There are 3 nested groupings, the coarsest first. Each group lies inside one group of the grouping before and may be the whole of it. The rows also spread widely along 9 directions, which tell nothing about the answers.
Some rows, each with its group in each grouping after it:
[-15  12  17 -19 -10  -2  -6  -4 -22  -7   9  -2   4   1   0  -3  -1   5
  -3   5   2 -18 -10  -2  -1] => bopa Q_421 fub
[-5  0 -3  3  4 -3 -5  3 16  8 -4 -4 -2  6  2  8 -2 -5  8 -1 -7  5  5 -4
 -4] => bopa Q_386 nifa
[-12   3   4  -1  -5  -3  -1   8   8   3   0 -12  -8  -1   6   6   5   6
   9 -13  -4   1   8   4  -7] => Fimum Q_555 Duf
[ -3   5   1  -1 -15  26  -2   4  -1  -7   2  -8  -3  12   1   4  -4   3
   6  11 -18   0  11   0  -3] => Fimum Q_555 Rurib
[-18   8  -9  -6  -8   1  -7  24  -8   0  -6   8  -7  13   7   4   0  11
   4  10   7  -1  12   7  -7] => bopa Q_83 nuf
[-25   8 -11 -11 -22   3 -10  32 -13   2  -3   4 -16  17   7   5   3  15
  12   0  -1  -2  20  11 -10] => Fimum Q_500 moko
[ -6  12  -9  -7  -8   2   6  17 -11   6  -6  17  -1  15   5   8   2  -7
  -7  13   0 -17  10  -8 -10] => bopa Q_83 Vore
[  6  10   6   3  15   0   2  -9  10   3  -6   9   8  -4   0   5  -2 -16
  -8   1  -8  -7  -9  -6   1] => bopa Q_386 Dut
[ -5  11  12 -11 -13  -1  13  -1 -10   0   6  -1  -2   0   5   5   8  -4
  -6  -6  -7 -23   4  -7 -10] => Fimum Q_555 vot
[-6  6 -5 -1 11 -1  1  9  1  2 -8  5  2  8  5  1 -8 -4 -5  8  7  3  0 -6
 -2] => bopa Q_386 Dut
[ -5   5   9  -4  12  -4   9   2 -10  -4   8  -7  11  -4  22   3  -4   5
 -12   5  13  -8  -2 -11 -11] => Fimum Q_555 Duf
[-5 10  6  4  2 14  4  5  2 -6 -6 -3 -4  0 -1 -4 -5  1  0  2 -6  3 -2  4
  6] => bopa Q_83 Vore
[-9 -3 -4  4  3 -4 -4 -2  6  0  0  6  5  6  6  7 -1  1  0 18  6  0  9 -7
 -8] => bopa Q_386 nifa
[ -2   7  11  -4  -5  11 -10  -5   3  -3   7  -6   2  -4   6  10   3   4
   6  -5 -20  -9   1   6  -5] => Fimum Q_555 vot
[-18   4  13  -1   1 -14   8   5  -1   2   2  -1  -7 -13   9   1  15   9
   1 -17  10 -12   2   7 -11] => bopa Q_421 fub
[-11   4  13  -5   4 -10  -6   0   5   2   5 -18  -3  -9   6   4   3   6
  10 -18  -2   0  -5   4  -3] => Fimum Q_555 Rurib
[ -2  -1  10  -2   1   4   0  -3   7   0   8 -22   2   4   7   0  -7  -1
   7  -2  -8   2  -2  -8  -4] => bopa Q_386 Dut
[ -4  12  11   1   3  -8  -1  -4  16   7  -6   7  -6 -15  -4  11  16  -9
   5 -25 -15 -12  -4  11  -2] => Fimum Q_555 Rurib
[ -1  10  -2   4 -14  23   0  -1   6  -4  -4  14  -1   7  -5   9   3  -6
   2  11 -24  -7  12   5  -2] => Fimum Q_500 moko
[ -9  13  -2 -11 -15  -6  15   3  -3   6 -15  12  -6  17 -19  -1   0 -19
  -7   5  -1 -10   3 -12   4] => bopa Q_421 fub
[-10  -3  12   5   2   7  15   7  -3  -8  13 -27  -3  -3  22  -6  -1  18
   2   0  11   2   7  -2 -11] => bopa Q_83 nuf
[-10   9   5   0 -13   4   6   3   2  -1  -6   8  -8  -1  -7   2   9  -2
   2  -1  -8 -12   7   5  -1] => bopa Q_83 Vore

New rows. What belongs after each?
[-14  12  18  -9   4 -19  -8   1   6   7  -2  -7 -11 -16  -4   0   9  -1
  10 -34  -6  -8 -14  12   3] => bopa Q_386 Dut
[ -3   8  -1  -3   6  -5  -1   9   3  10   2   4   4   3  15  12   2  -5
   1  -4  -6  -7   2  -5 -13] => Fimum Q_500 moko
[ -2  13  -1 -10  10  -5  -9   0  -3   3  -7   8   9   8  -2   7  -9 -12
  -6   8  -1  -1  -9  -9   4] => Fimum Q_555 Rurib
[ -2  13  10  -2   2  11  -2   2  -7  -3   7   6   5  -7  14   6   4   2
  -4  -1 -11 -15  -3   4  -8] => Fimum Q_500 moko
[  0   5   4  -1  -7   6   3  -1   9   4   5  -9   0   6   4   8   1  -7
   7  -3 -18  -5   5  -6  -8] => Fimum Q_500 moko
[-12   1   7  12 -12   9   2  -3  17  -5  -4   1 -12  -8  -6   4  13   6
  12  -4 -13  -3  12  15  -1] => bopa Q_83 Vore
[ -3   5  -3   1   4 -11   7  -2   7   6  -6  16   5   2   5  14   7 -10
  -8   6   1 -12   9  -9 -11] => Fimum Q_555 vot
[ -2  17  -5 -13   0   5   1  21 -10   7  -4  -4   0  19   8   1 -13  -9
  -2  -1  -7   0  -3 -11  -2] => Fimum Q_500 moko
[  5  14   1  -2   1  13   6   3   9   3 -11  -2  -3   8  -7   3  -6 -14
  -2  -6 -19   3  -2  -4   6] => Fimum Q_555 vot
[-11  -7   4  13  -8  -1  12  -8  15  -4   0   2  -3  -4  -2   5  10   2
   3  11   2  -5  17  -1  -7] => bopa Q_83 Vore
[-10  20   7 -14 -10  -2  -1  11 -12   3  -3   9  -7   1  -2   2   6  -2
   0  -9  -8 -19  -4   7  -1] => bopa Q_83 nuf
[-20   0   7  -6  -4 -19  -5  -8  -1  -3   3   4   2  -3  -3   3   3   3
   2   7  10  -5   3  -3  -3] => Fimum Q_500 moko
[ -2   8  -4   1  15   1   6  18   4   7  -8  -9  -2   9  12  -1 -11  -4
  -2  -4   4   9  -2  -9  -2] => bopa Q_386 nifa
[-11   4   3  -3   2 -17  -2  -4   2   2  -3  14   3  -2  -3   6   6  -5
  -3   8   7 -12   0  -4  -4] => bopa Q_83 Vore
[  3   6   5  -2  10  -5  -4  -4   8   7   4  -1  11  -2  13  15   1  -7
  -1  -3  -8  -8  -2  -7 -11] => Fimum Q_555 Duf
[ -7   6  -1   7  11   1   0  -4   9  -4 -14  20   2  -2  -7   0  -2  -6
  -7  13   5   3   0   2   6] => bopa Q_386 Dut
[ -5  12   2  -5 -11   5   3  -8   5  -4 -13   7  -2  13 -25  -4  -8 -16
  -2  15  -9   2  -2  -6  16] => bopa Q_83 nuf
[-15  10   8 -12   0 -26 -11   0   2   9   0  11  -1 -12   3  15  15  -1
   3 -18  -1 -20  -3   6  -9] => Fimum Q_555 Duf
[ -5   4  -4   6   9  -8   0  10  20  15  -9   5  -4   1   7  13   9  -5
   8 -14  -6   1   6   4 -11] => bopa Q_421 fub
[-14   2  -4  -3  -6  -1  -3  17  -1   5   0  -3  -8   8  10   5   2   7
   7  -1   1  -3  12   1 -11] => bopa Q_386 nifa
[-14  12  12 -11   4 -23  -2   3   0   6  -5  -5  -6  -6  -7  -2   2  -4
   4 -20   3  -6 -14   0   5] => bopa Q_83 Vore
[-13   9   5  -5  -1 -14  -3   8   5   7  -5   2  -8  -3   1   4   8   1
   7 -13   0  -6   0   7  -3] => bopa Q_83 nuf
[ -8   8   4 -10  -6 -10   4  -4  -3   3   0   4   3   7  -4   4   0 -11
  -3   5  -2 -10   0 -11  -3] => Fimum Q_500 moko
[ -7   3   4  -4 -10   5  -3   2   0   1   5  -5  -2   5   4   5   1   1
   5   4  -9 -10   6  -3  -7] => bopa Q_386 nifa
[-12   7   9 -13  -1 -14 -13  -4  -2   1   1  -4   1   0  -6   5  -1  -2
   5  -4   0  -5  -7  -1   2] => Fimum Q_555 Rurib
[-17   5   6 -12  -7 -10  -6  13 -10   4  10  -9  -3   2  15   5   4  10
   8  -9   1 -10   4   1 -13] => Fimum Q_500 moko
[  0  10   1   0  11  -3  16   5   3   4  -8  -1   1   4   4   1  -4 -12
 -10  -3   4   0  -2 -13  -1] => Fimum Q_555 Rurib
[-15   7   0  -8  -5  -7   0  -1  -7  -4  -5   8   2   9  -8  -2  -6  -4
  -4  15   6  -1   1  -8   4] => Fimum Q_500 moko
[ -9   1   8  -4   5  -3   1   6  -9  -1  12 -10   7   0  21   4  -2  10
  -2   7   9 -10   0  -7 -13] => bopa Q_83 Vore
[ -8  11   0 -11  -5 -11   3   5  -5   8  -5   9  -2   8  -3   4   1 -12
  -4   0  -1 -14   0  -9  -3] => bopa Q_386 nifa
[ -1   1  -6  16  -3  21  16  19  18   5  -5  -9 -12   6  13   6   5   3
   8  -6 -13   5  20   3 -12] => bopa Q_83 Vore
[-15  14  -6  -9   0  -4   6  32 -12   6  -8   2 -10   7  16   3   1   7
  -3 -12   9  -4   8   2 -10] => Fimum Q_555 Duf
[ -3   6   4   0   3 -10  -1 -10  17   7  -5   6   2  -2  -8   9   4 -16
   4  -6 -13  -3  -2  -4   1] => Fimum Q_500 moko
[-13   6  -3  -3 -11   5  10  15   2   0  -7 -11 -13  13  -4  -5  -6  -1
   5  -3  -2  10   9  -3   2] => Fimum Q_500 moko
[ -9   1   3   4  -6   3  -5  -9  17  -1  -8   3  -3   4 -13   5   3  -4
   9   5 -10   5   5   3   4] => bopa Q_421 fub
[-22   1   6  -3  -9 -11  -5  -1  -3  -4   0   7  -6  -4  -4   1   8   8
   3   5   8  -8   7   6  -3] => bopa Q_386 nifa
[ -5  -2   9   2  -9   2   3  -4   7   2  12 -10   1  -2  12  10   9   3
   8   0  -9 -15   9  -3 -15] => bopa Q_83 Vore
[-9  5  5  3  4  9  1  9 -6 -7  3 -3  1 -1 14 -1 -2 12 -2  8  5 -3  2  2
 -5] => bopa Q_83 Vore
[ -7   1   4 -12   0 -13  -7  -7  -6   1   8  -5  11   9   5   9  -5  -4
  -1  13   5  -8  -1 -16  -8] => Fimum Q_555 Rurib
[  3  10  -3  -6   1  16  -2   8 -12  -2   4   6  10  13  18  11  -7   0
  -9  18  -7 -10   6  -9 -12] => Fimum Q_555 vot
[-15   7  17  -9  -3  -6 -12  -9  -7  -9   8   0   4 -13   2   4   5  10
   1  -1  -1 -12  -5   8  -1] => Fimum Q_555 Duf
[-11   0  -5   4  -8   0  -3   4   8   1  -4   8  -3   6   0   9   6   1
   6  11  -3  -5  14   2  -7] => bopa Q_83 Vore
[-8 -4  2  7 -8 -2 14 -4 16  3  1 -7 -5  2  2  6  7 -4  6 -1 -5 -1 15 -6
 -9] => Fimum Q_500 moko
[  4  21  10  -8  26  -5  -1   1  -8   1  -6   6  13  -4   7  -4 -12 -10
 -15   0   5  -4 -26  -7   8] => bopa Q_83 nuf
[ -7   8   7  -2   5  -5  12  10  -5   3   1  -3  -2  -3  13   0   4   1
  -5  -6   6 -11  -1  -5  -9] => bopa Q_83 Vore
[-12  12   4 -11   3 -19   4   2  -6   4  -8  14  -2  -1  -5   0   3 -10
  -8  -3   9 -14  -6  -6   0] => bopa Q_386 Dut
[-13  -5   7  -4   1 -21   3   1   8   9   8 -18  -3   1   9   5   3   0
   8  -9   6  -4   3 -11 -12] => bopa Q_386 nifa
[-7  8  1 -2  5  3 -8  1 -4 -5 -1 12  8 -1  8  9 -2  4 -6 12  1 -5  2  1
 -4] => Fimum Q_555 Duf
[-14  11   7 -13  -9  -1   1  15 -20  -2   8  -3  -3   4  15   0   3  11
  -1   1   6 -17   2   1 -11] => bopa Q_83 nuf
[-16  12   0  -7   8 -11  -4  17  -9   3  -8  10  -6   0   4  -1  -1   3
  -4  -4  11  -3  -3   3   0] => bopa Q_386 nifa
[  9   4  16   0   0   3   9 -20  14   2   7 -12   7  -4   1  10   3 -14
  -1  -7 -20 -11  -3 -12  -6] => Fimum Q_555 vot
[  1  14  -9   1   9   8   6  23   8  11 -15   6  -8   9   7   4  -3 -10
  -1 -11  -8   2   2   0  -4] => bopa Q_386 Dut
[-6  4  2  2  8 -7  4  1 12  4 -9  0 -3  0 -2  1 -1 -8  0 -5  1  3 -1 -4
  1] => bopa Q_386 Dut
[  3   5 -10   3   7  -4   4   6  16  14  -9  10   3   9   7  18   4 -16
   0  -1  -8  -5   9  -9 -12] => Fimum Q_555 Rurib
[ -3  16  -2 -10  -5   6   5  14  -4   5  -9  -2  -8  15  -5  -3  -8 -11
  -1  -4 -10  -2  -2  -7   4] => bopa Q_386 nifa
[ -9   4   6 -11  -2 -16   9  -5  -2   3  -1  -6   2   6  -3   2  -2  -9
  -5   0   5  -7   0 -17  -3] => Fimum Q_555 vot
[  0   9  -3  -6  -3  -1   7   1   2   4  -7   6   2  12  -3   8  -3 -14
  -6   6  -6  -6   5 -13  -3] => Fimum Q_555 vot
[  7   3  -2   8   8   1  28  -1  15   7  -7  -5   4  12   5   2  -5 -19
  -9   8   1   1   6 -23  -6] => bopa Q_83 nuf
[-13  10  10  -8  -4  -7   4   8  -7   2   1  -4  -8  -4   4  -2   4   2
   0 -12   0 -13  -2   1  -4] => bopa Q_386 nifa
[ -4  -2   5 -10 -20  -8   6  -2  14  14   7 -23  -8  15  -3   8   3 -14
  16 -12 -19 -10  10 -15 -11] => bopa Q_386 Dut
[-14  11  -1  -9 -10  11 -18  18  -9  -3   0   1  -6   9   5   3  -2  13
   9   5  -7  -2   4  13  -2] => bopa Q_83 nuf
[ -4   4  10  -3 -14   6  -2   2   8   6  10 -13  -6  -3  10  14  14   3
  13 -17 -21 -15  10   5 -16] => Fimum Q_555 Rurib
[-15  11  -4  -8  -2 -13   4  19 -11   6  -8  13  -5   6   5   3   3   0
  -5   1  11 -12   4  -3  -7] => bopa Q_83 Vore
[  1   2  -1  15  -7  22  18  -5  19  -6 -11   2  -6   4  -7   4   3  -6
  -2   7 -14   5  17  -1   0] => Fimum Q_555 vot
[-10  -7  13  11   0  -3  10 -16  12  -7   6  -4   1 -12   2   0   8   4
  -1   6   5  -6   7  -2  -5] => bopa Q_386 nifa
[ -2   8   6   1   8   6  -9   7   8   4   2 -10   0  -1  10   5  -3   3
   9  -9 -12   1  -5   4  -3] => bopa Q_83 Vore
[-4  8 10  5  8  5  8  3  7 -3 -5 -9 -4 -6  1 -5 -2  0  0 -8 -3  3 -6  2
  5] => bopa Q_83 Vore
[ -3  22   3 -16  -1  -2  -6  15  -7   8  -7   4  -4   5   1   6  -2  -8
  -1 -15 -12  -9  -8   1   1] => Fimum Q_555 Duf
[-11   4   3  -6   0  -4  -6   4  -7  -1   4   7   2   0   9   5   2   4
  -2   7   4 -12   2   0  -9] => bopa Q_386 Dut
[ -1  13   6  -4   9  -5   0   3   1   6  -3  11   3  -6   9  11   6  -6
  -6 -10  -7 -14  -3   1  -8] => Fimum Q_555 vot
